The rows are grouped in 4 different ways at once. Each group adds its own fixed numbers to the row, and there is some noise. The rows also spread widely along 12 directions, which tell nothing about the answers.
Some rows, each with its group in each grouping after it:
[ -7  -8  -4  12 -19  -4   2  -2  -7  -4   2  -2  19   4   4   1  -4  -8
  -1   5  -7  11  17   6 -10  -7   1   4  -5   1  -3  11 -13   1  -2  -8]  Z bofem K276 pip
[ -8 -17   8  -8   1   7   1  -3  16   0   4   5  -4   5  18   4  -9   0
 -12   2 -10  12   2  20  -1  -1  14  -7  -7  12   0  -7   8  -6  -6 -19]  Z bofem K727 Moni
[ -2   2  17  -6   6  20   6 -12   3  -4 -10   3  -8 -32  -1  -5  17 -10
  -6   2  10 -11 -17 -14   5   4  19 -13  -1  -4  -5  14   6 -14  -7   1]  U puz K139 pip
[ -7  -3 -10  -3 -11  -8  -1  -6  -8  -3  -2   4   8   9   7   5  -7   6
   4   3   4   2   6   0  -6 -11   7   6  -4   0   1 -19  -3   4 -11 -11]  F Pipa K139 Duret
[ -7 -12   2  14   4  20   4  -1  -2  -3   1   8   0  -9   3  -3   3 -12
 -15   0  -1  -3   0  -9   3  -2   2 -14 -10  -5  -3   8   4  -4   9  -1]  M Rek K804 Duret
[ 0  4 -5  3 -6 -7  4 -4  4  7 -3  2 10  8  2  2  2 -8  3 -4 10  2 -7 -5
 -2 -7 -1 -4 -2  8 -2 -3 -7 -4 -4 -9]  U Pipa K424 Moni
[  3 -14  -1 -19 -15   3 -12  -4  11   0  -3   0   0 -18  -9   8   1  -8
   5   9   3   1 -10  11  -7  -4  21  21  12  22  -3   8   0 -15 -14 -10]  F Rek K276 Moni
[ -7   2  -5  16  -5  11   3   3   1   3  -2   8   3  -6  -6   4  11 -10
  -9   4   8  -1  -9 -14   3 -12  -5  -8  -9  -6   0   0   0  -2   4   4]  M puz K804 Duret
[  1  -9   6   4   8   5  -2   0  -9  -1   6   7  -5   2   4  -7  -3   1
   0 -11  -2  -7  14  -4   2   6   0   0   1   5  -1  -7   2   7   1  -3]  F Pipa K424 pip
[ -9  -8  -3  -1 -11  -3   1 -11  -5  -1  -8  -3   5  -6   4   3  -8 -13
   5   5  13   1  -3  -8  -5  -9  10   5   5   0  -8   9  -6 -14  -6 -13]  M bofem K727 pip
[  3  -4  -5  15  -8  -3  -4  -7 -12   6   3  12  -9  -2  -5   5  -2  -6
   6  -3   7  -5  -5  -6  -2  -7  -6   7   3  -2  -6  -5   1   1  -2  -5]  Z Rek K424 Moni
[  7 -16  14  -1   1   9 -12  15   9   2  10   1   3 -12  -5  -2   7 -15
   1  -4  -3   1   3  13  -1   5   3   4  -1  29  -2  18  -5  -9   6   2]  F Rek K804 pip
[ -1 -10  -7   9  -2  10  -1  -5  -2  -2  -2   7  -3  -4   1   2  -6  -7
  -7   0  -2   1  -1  -2  -4  -9   0  -4  -4  -2  -5   3   3  -5   1  -5]  U Rek K727 Moni
[ -2  -2  -2  -5   0   6   4   2  -6 -14  -2  -2   8  -3   6 -11   0   7
  -5   1   1   2  22  -5  -1  -2   4 -10  -8   2  -1   0  -4   0  -2  -2]  M bofem K276 Moni
[ -8 -12   5  -7   7   4   2   3  -2  -4   4   6   5  -6   5   0   1  -6
  -2  -3   9  -5   3 -12   0  -3   9  -7  -4  10  -4  -2   3  -3   0  -7]  M bofem K139 pip
[ 12 -14  12   2   2   4 -15   5  -6   1   8   3 -12  -7   2   4  -7 -11
   8  -6   5  -2  -8  12  -9   5  10   7   0  19  -8   8  -1 -13   2  -7]  F Rek K139 pip
[ -1  -2  -2   1  -4  -3  -2   4  -1   3   5  10  -2  -5  -2   1   8   3
   3   0   5  -4   4  -5   1  -4  -1   3  -3   8  -2 -16   1   4  -7   1]  M puz K424 Moni
[ 5  1 10  8  1  0 -3  4  3  5  5 -4  2 -4  3 -7  9 -8 -2 -4 -3  1 10  9
 -2  6 -2 -4 -6 11 -4 13 -9 -3  3  3]  U puz K139 Moni
[-12   6  -3   6 -12  -1   9 -18 -11  -8 -12  -4  -5  -5   3  -8  -1   3
   4   8   1   3  13  -4   7  -3  -2   5   3 -14   1 -12  -2   1 -15  -8]  M Pipa K804 pip
[ -1  -7  16  12  -3  -3  -6  11  19  18  10  11  -5   2   3  19   4 -20
   4  -1  16   1 -39  11   2  -5   7  -4 -10  19  -7  -6   6 -18  -5 -17]  M Rek K276 pip
[ 10  14  -8   1  -5   8  -3 -13   9   7  -7   2 -10   6 -12  -1  -7   3
  -4   3  -4   8 -16   7  -9  -2   9  -8   2  -5   3   0   9  -7  -2  -7]  M bofem K139 pip
[-13  -1  -1   4  -3  -5   8  -2  -3   3   2   7  12   0   6   0   6  -4
  -1  -1   7  -2   7 -11   5 -12  -5  -6  -9   0  -5 -10  -3   6  -5  -6]  U bofem K139 Moni
[ -2  -3   1   0   2   8   0   1  11   6   2   5   2   2   1  -6   2   1
  -9  -3  -5   4   1   4   1   4   6 -10  -4   8   4  -3   5   1   0  -5]  M Pipa K424 Moni
[  6  15 -13  10 -16   0  -4   5 -15  -2  -7  10   8 -13 -22   0   9   4
   9   5  16  -4  -3 -24  -8 -13  -7   2  -6  -8   2  -5  -5   3   2  11]  M bofem K424 pip
[ -8 -13   0   1 -10   3  -5   2   0   2   6  15  15 -12   5   8   0  -8
   2   0  15  -6 -12  -9 -14  -9  17  -5 -13   5  -7  -1   1  -6  -6 -13]  U bofem K727 Moni
[ -2  -2   6 -16  -1   1   0  -6   2  -2  -2  -2   5  -4   3  -6   3   0
   4  -2   5  -3   5  -2   0   2  11  -2   5  14   2   0  -5  -3  -7  -6]  F Pipa K727 pip
[ -3  20   7  14 -15   2  -3   7  10  15  -1   7   1 -12 -17   2  20  -4
   3   9  11   4 -23  -2   3  -4  -5  -3 -12  -2   6  -5   0   0  -2   8]  M Pipa K139 pip
[ -4   7  10   3   0   6   8  -7  -1  -2  -4  -2  -2  -8   7  -7   6  -9
   1  -1  12  -3  -8  -8   3   3   8 -19  -7  -2  -5   5  -3 -12  -1  -7]  M Rek K727 pip
[  4   0   0   8 -10  10 -10   1  -2   2  -2   8  -6 -14  -4   0  -2  -2
   1   5  11   0 -12   0 -12  -3  11  -3 -10  -2  -1   0   2 -10  -3  -4]  M bofem K727 Moni
[  3   6   4  -2  -2   3   2   6   3  -6  -2  -3   2  -2   2  -2   7   7
   1   1  -4   5  10   5  -4  -3  -3  -8 -11   7   0  -7  -5  -1  -4   5]  U puz K727 pip
[ -9  -4   1  15  -4  11   1   4   0   5   5  14   0  -3   4  -2   4   1
 -11  -1  -5   2   2  -1   4  -5  -5  -6 -13  -5   3 -13   4  10  -2  -1]  F Pipa K727 Moni

New rows. What belongs after each?
[  0  -9   0   3   4   4   0   7  -6  -6   4   7   3   9  11   4  -9   0
  -3  -4   3   4   6  -1  -4  -8   1  -8 -12   6  -3  -8  -2  -1   2  -8]  F bofem K727 pip
[  0 -16   4   4  13  20  -1  -4  -4  -3   3   7  -4 -10   6 -10  -2 -12
 -10  -8   3  -8   1 -12  -1   6  10 -16   0   1  -7  16   5  -8   9  -6]  M Rek K727 Moni
[  5  -5  -9   5  -6  -3  -7   7 -14  -9   1  -4   8   8  10  -3 -13   3
   8  -2  10   7  12  -2 -17  -3   4  -2  -8   7  -2  -4 -12  -6  -1  -6]  M Pipa K727 Moni
[  0  -2  10  23  -4  -4  -2  -3   5  17   7   2   4   6   2   1   1 -22
   1  -7   2  -1  -9   6   1   3  -5  -3  -1   8  -5  10  -4  -6   2 -11]  U Pipa K804 pip
[  7  -3   1  21   9  10  -4   3  -7   2   2   7 -18   0   2   1  -1  -8
  -4  -8  13  -3  -8  -8   0  -6  -7  -8  -5   0  -6   0   1  -9   6   1]  M puz K727 Moni
[ -8  -4  -4  -1  -4   3   5   0  12   0  -3   9   6   3   1   5   0   8
  -7   3 -13   9   1   5   2  -8   0  -4  -9   3   4 -22   8   6 -10  -4]  U Pipa K424 pip
[ 10   4  -1  14 -13   1 -10   1  -7   4   1  -2   2  -6 -12  -3   3  -7
   6   0   4  -1   2   4 -11   0  -5   2  -7   2  -3   9  -8  -5   6   4]  U Rek K804 Duret
[-16   0   7   0  -6  13  12  -2   8  -9 -10   3  -3 -17   7  -1   8   0
 -11  15  -1  10   2   2  10  -8   5  -9 -15  -8   2 -10   5  -5 -11  -4]  M bofem K804 pip
[-11 -15   7  -3   4   4   3   1   0  -2   3   7   3  -3  15   0   0  -5
  -5  -2   7   0   3  -6   3  -3   5  -8  -6  10  -2  -6  -1  -4  -4 -11]  Z Pipa K727 Moni
[ -4   1  -6   1 -11  -9  -4   6   5   7   5   2  20  12   7   4  -2  -3
   6   0  10   7  -3   2 -11  -6   5  -5  -8  12   1  -5 -10  -3  -3 -11]  M Pipa K727 Moni
[ 11  -8   3   5   5  12  -7  12 -14 -11   1   5   4  -1  10   5  -8  -8
   3  -6  22  -1 -13 -14 -15  -4  10 -13 -13  12  -5   4 -10 -15   5  -5]  F Pipa K727 pip
[ 2 -6  6  5  0 -2 -8  7 11 13 12  7  1  0 -3  1  7 -6  3 -6 -3 -2  1 10
  0  1 -7 -1 -4 17 -4 -3  0  2  2 -2]  U Rek K727 Moni
[  0  -4   0   5  -2   8   5  -6  -1  -2   1   7   9  -4   3  -1   0  -4
  -4  -3  -4  -2  -1  -4  -8   2  11 -16 -10  -3  -4   2   3  -3   1  -7]  U Rek K424 pip
[ -4   7   9   0   1   2   8  -8   1  -5 -10  -6  -6  -3   5  -2   5  -6
   1   1  15   2 -11  -6   8  -2   4 -10  -2   1  -2  -3  -3 -13  -8  -8]  M Pipa K276 pip
[ -1  -5 -10   4  -2   7   8 -10  -7 -11 -15   2  -7  -5   5   3  -6  -2
  -6   4   9   3  -2 -11   0 -16   0  -4  -4  -8  -5  -2   1 -10  -5  -7]  U bofem K424 Moni
[  6 -13   5  17  -2  14  -9  -2 -11  -6  -6  -6 -11 -21   0  -6  -1 -17
  -3   1   8   1   2  -3  -1   1  -3   7   1   4  -4  24  -7 -16   3   2]  U Pipa K804 Moni
[ -3  -5  -4   3  -6  -3  -3   1  -4   5   8   8  17   8   6   3  -5  -4
   2  -5  11  -4  -2  -5 -15   0  17 -11 -11   6  -3  -3  -3  -2   2 -14]  M bofem K424 Duret
[  3  -4  14  25   5   5  -4  12  -4   7  21  10  -2   8   2  -6   4  -3
  -4 -11 -14   1  17  14   1  10 -14 -11 -14   6   0  -4   1  11  11   2]  Z Rek K804 pip
[-10  -5   5  -1  -9  -6   4  -2  -9 -10   0   4  -2   0  19   7  -9   5
   4   7   7   6   4   6  -4  -8  11   1 -17  -1  -5 -22  -1  -3 -16 -16]  F bofem K139 pip
[  2   1  11  18   9  11  -2  -4   0  13   7  11  -9   4   3  -6  -1  -9
  -4 -12   5  -8 -12  -3  -1  11   5 -19  -5  -4  -1   1   9  -1   6  -9]  M Pipa K727 pip
[  4  11  -6 -17  -4   3   4 -14   0  -8 -10   2   2  -8  -7   0   2   7
   7   3   6  -4 -10  -8  -8  -5  13  -9   1  -1  -1  -8   3  -6 -11  -6]  U Rek K139 pip
[ 14  -5  -4  -4   2  19  -2   3   7  -6  -5   0  -2   1  -3   3  -4  -2
 -11  -2 -10   8  -3   6 -10  -2  10  -7   0   8   2  11   0  -9   4   1]  F puz K424 pip
[-5  1  5 -1 -6 -9 -5  4  5 11  8  4  8  2 -4 -1  4 -2  9 -2  2 -3  6  3
 -2  1  1  1 -1 13  1 -6 -1  2 -4 -5]  M bofem K727 pip
[  3   3   1  11 -11   4  -2   3   7   7  -3   1   4  -8 -10   2   6  -9
   1   4   3   6  -8   1  -5  -9  -6   0  -5   3  -1   9  -4  -7   2   3]  U bofem K727 pip
[ 7  0  0  8 -4  1 -9  1 -1  5  5  7 -4 -5 -9  0  4 -5  4 -5  4 -5 -1  2
 -4 -2 -4  0 -2  9 -2 -2  0 -2 -1 -1]  U Rek K804 Moni
[  9 -12  12  -4  13   5 -12   4  18  17  10   5  -8   2  -8   3  -2 -14
   1 -12   1  -6 -15   8   0   2   2  -1   9  27  -3   8   9  -9   7  -7]  U bofem K727 pip
[  2 -19  -3  -4   1   9  -4   4   1  -7   2   2   1   2   1   7  -5  -7
  -4  -1  -6   6   9   3  -6  -6  -2   6   7  18  -1   6   0  -5   1  -3]  Z puz K804 pip
[ -4  -3  -8   2  -7  -2  -3   5  -4  -2   1   5  11   1  -5   3   1   1
   4   2   6  -1   1 -10  -4  -9  -1   2  -2   7   2 -12  -1   2  -6  -1]  M Pipa K276 pip
[  8  -8   4  23  -7   9  -4   8   0   0   3   0  -1   0   5   6   0 -17
  -9   0   1  13  -2   9  -7  -4  -5  -3  -9   8  -3  18  -9 -13   5  -1]  Z puz K804 Moni
[  3  -3  -1 -11   8   3  -4   6  -8  -9   2   7  -4  -4  -3  -6   4  11
   2  -6   7  -6  16 -10   5  -4  -6   1   1  14   4 -19   1   7  -4   2]  F Pipa K804 Moni
[ -8 -18  -5  13   2  15   3   8  -2  -5  -1  10   4 -12  -1   7   1 -10
 -10   5  -5   5   0 -10   2 -16  -9  -2 -11  -1  -5   1   4  -1   5   4]  U Rek K139 pip
[  8  10  -2 -10   7   4  12 -28   8  -3 -14 -15 -10  13   6 -10  -5  -7
  -8  -7   2   2  -3   2   4   2  13 -14  17   2  -4  17  -3 -18  -5 -16]  M puz K276 Moni
[ -5   6 -10  -1 -16  -4   2  18   5  -5  -1   2  26   1  -3   9   6   3
   2  12   6  16   2  -5  -9 -18  -3  -6 -21   8   3  -8 -10   1  -1   3]  M bofem K139 pip
[  4  -6 -15   1  -8  10   4  -4  -6 -17 -12  -4  16   2  -1   3 -11  -5
  -7   5   0  11   3  -7 -14 -14   7  -8  -5  -2  -3  14  -8 -12   1  -5]  U bofem K276 pip
[  1  -8   1  20  -5   9  -4   6  -9   2   6   9   8  -4   0   5   2 -13
  -2  -2   5   0  -2  -8 -10  -5  -2  -4  -6   1  -5  11  -7  -3   7   0]  Z puz K727 pip
[  3   5  -2  -4   1  -3  -1  -3   6   4   1  -3  -5  11  -3  -6   1   4
   1  -5   2   2   3   4   3  -1  -3  -2   6  10   3 -10   2  -1  -5  -6]  M Pipa K276 Moni
[  5  -5  -6  -8  -2   8  -7  15  -1  -6   0  13  -1 -13 -11   3   7  13
   0   2   8   0   4  -7  -2 -13  -2   5  -9  12   4 -17   3   4  -3   9]  F bofem K424 Moni
[ -5 -18  11   9   7  13  -2   6  -9  -7   0   4  -3 -23   1  -2   4 -14
  -6   0   7  -5   5 -15   6  -5  -4   1  -6   5  -7  13   0  -6   5   5]  U bofem K139 pip
[ -1  -6  16  17   2   9   0   2  -6   1   6   6   0  -8  11  -7   4 -12
  -7  -8  11  -6  -2  -2   1   8   7 -11 -11   2  -3   9  -5  -5   0  -6]  F Pipa K276 Moni
[-11  -4  11  19  -7  12  -1  -7   4  10  -8   2 -20 -23  -6  -5  11 -11
  -7   9   0   0  -8   3  16   2  -5   9  -2 -10   2   3   8  -3  -3   4]  M Pipa K424 Duret
[-4 -9  4  1  7  9 -3  4 -1  4 10 16 -2 -3  1 -3  3  2 -7 -8  1 -8  5 -6
  2 -2  2 -6 -6  6 -1 -9  7  7  1 -3]  F bofem K727 Moni
[  0   1   7   6  -2  -3  -3  11  -2  -2   4   2   1  -1   0   0   4   2
   4   1   9   2   5   3  -2  -4  -2  -4 -13  10  -1 -12  -3  -3  -4  -1]  M bofem K276 pip
[  0   0 -11   8  -7   1  -3  -4  -8  -1  -2   1   4   3  -5   0  -2  -8
   1   0   5  -1   4  -6  -5  -8  -2  -1   1   1  -2   3  -5  -4   4  -3]  M Rek K804 Duret
[  9  15  12  12  -3  -5  -1   7  -7   3   5   3  -9   2   4  -2   2   3
  10  -5  17  -1  -6   4  -6   5   2 -13 -19   2  -3 -15  -4  -6  -2  -4]  M bofem K424 pip
[ -6  -8  12   8  -1  -6  -2   8   7  14  15   7  14   8  11   0   5 -14
  -1  -9   8  -2   0   3  -1   0   3  -8  -9  18  -4   7  -8  -2   3 -12]  F bofem K727 Moni
[  5   9  -6   4  -9   7  -2 -12   1  -1  -6  -1 -12   0   0  -5  -3   8
  -3   5  -8   8   6  12  -6   1   5  -2   0  -8   1  -5   1  -2  -8  -3]  M puz K727 Moni
[ -3  -9   0  -1   1   8   1  -2 -13  -8   0   8   5  -7   4  -5  -2   0
   0  -4   2  -7  10 -13  -5   2  10  -3  -3   1   0  -3   0   4  -2  -4]  F Pipa K424 pip
[ -3 -11  -3  -6  13  11   3   1  -1  -6  -2   5  11   7  10   2  -5  -4
  -8  -9  12  -5  -8 -18  -4 -10   9 -21  -8   8  -2  -5   0  -5   3  -9]  U Pipa K727 Duret
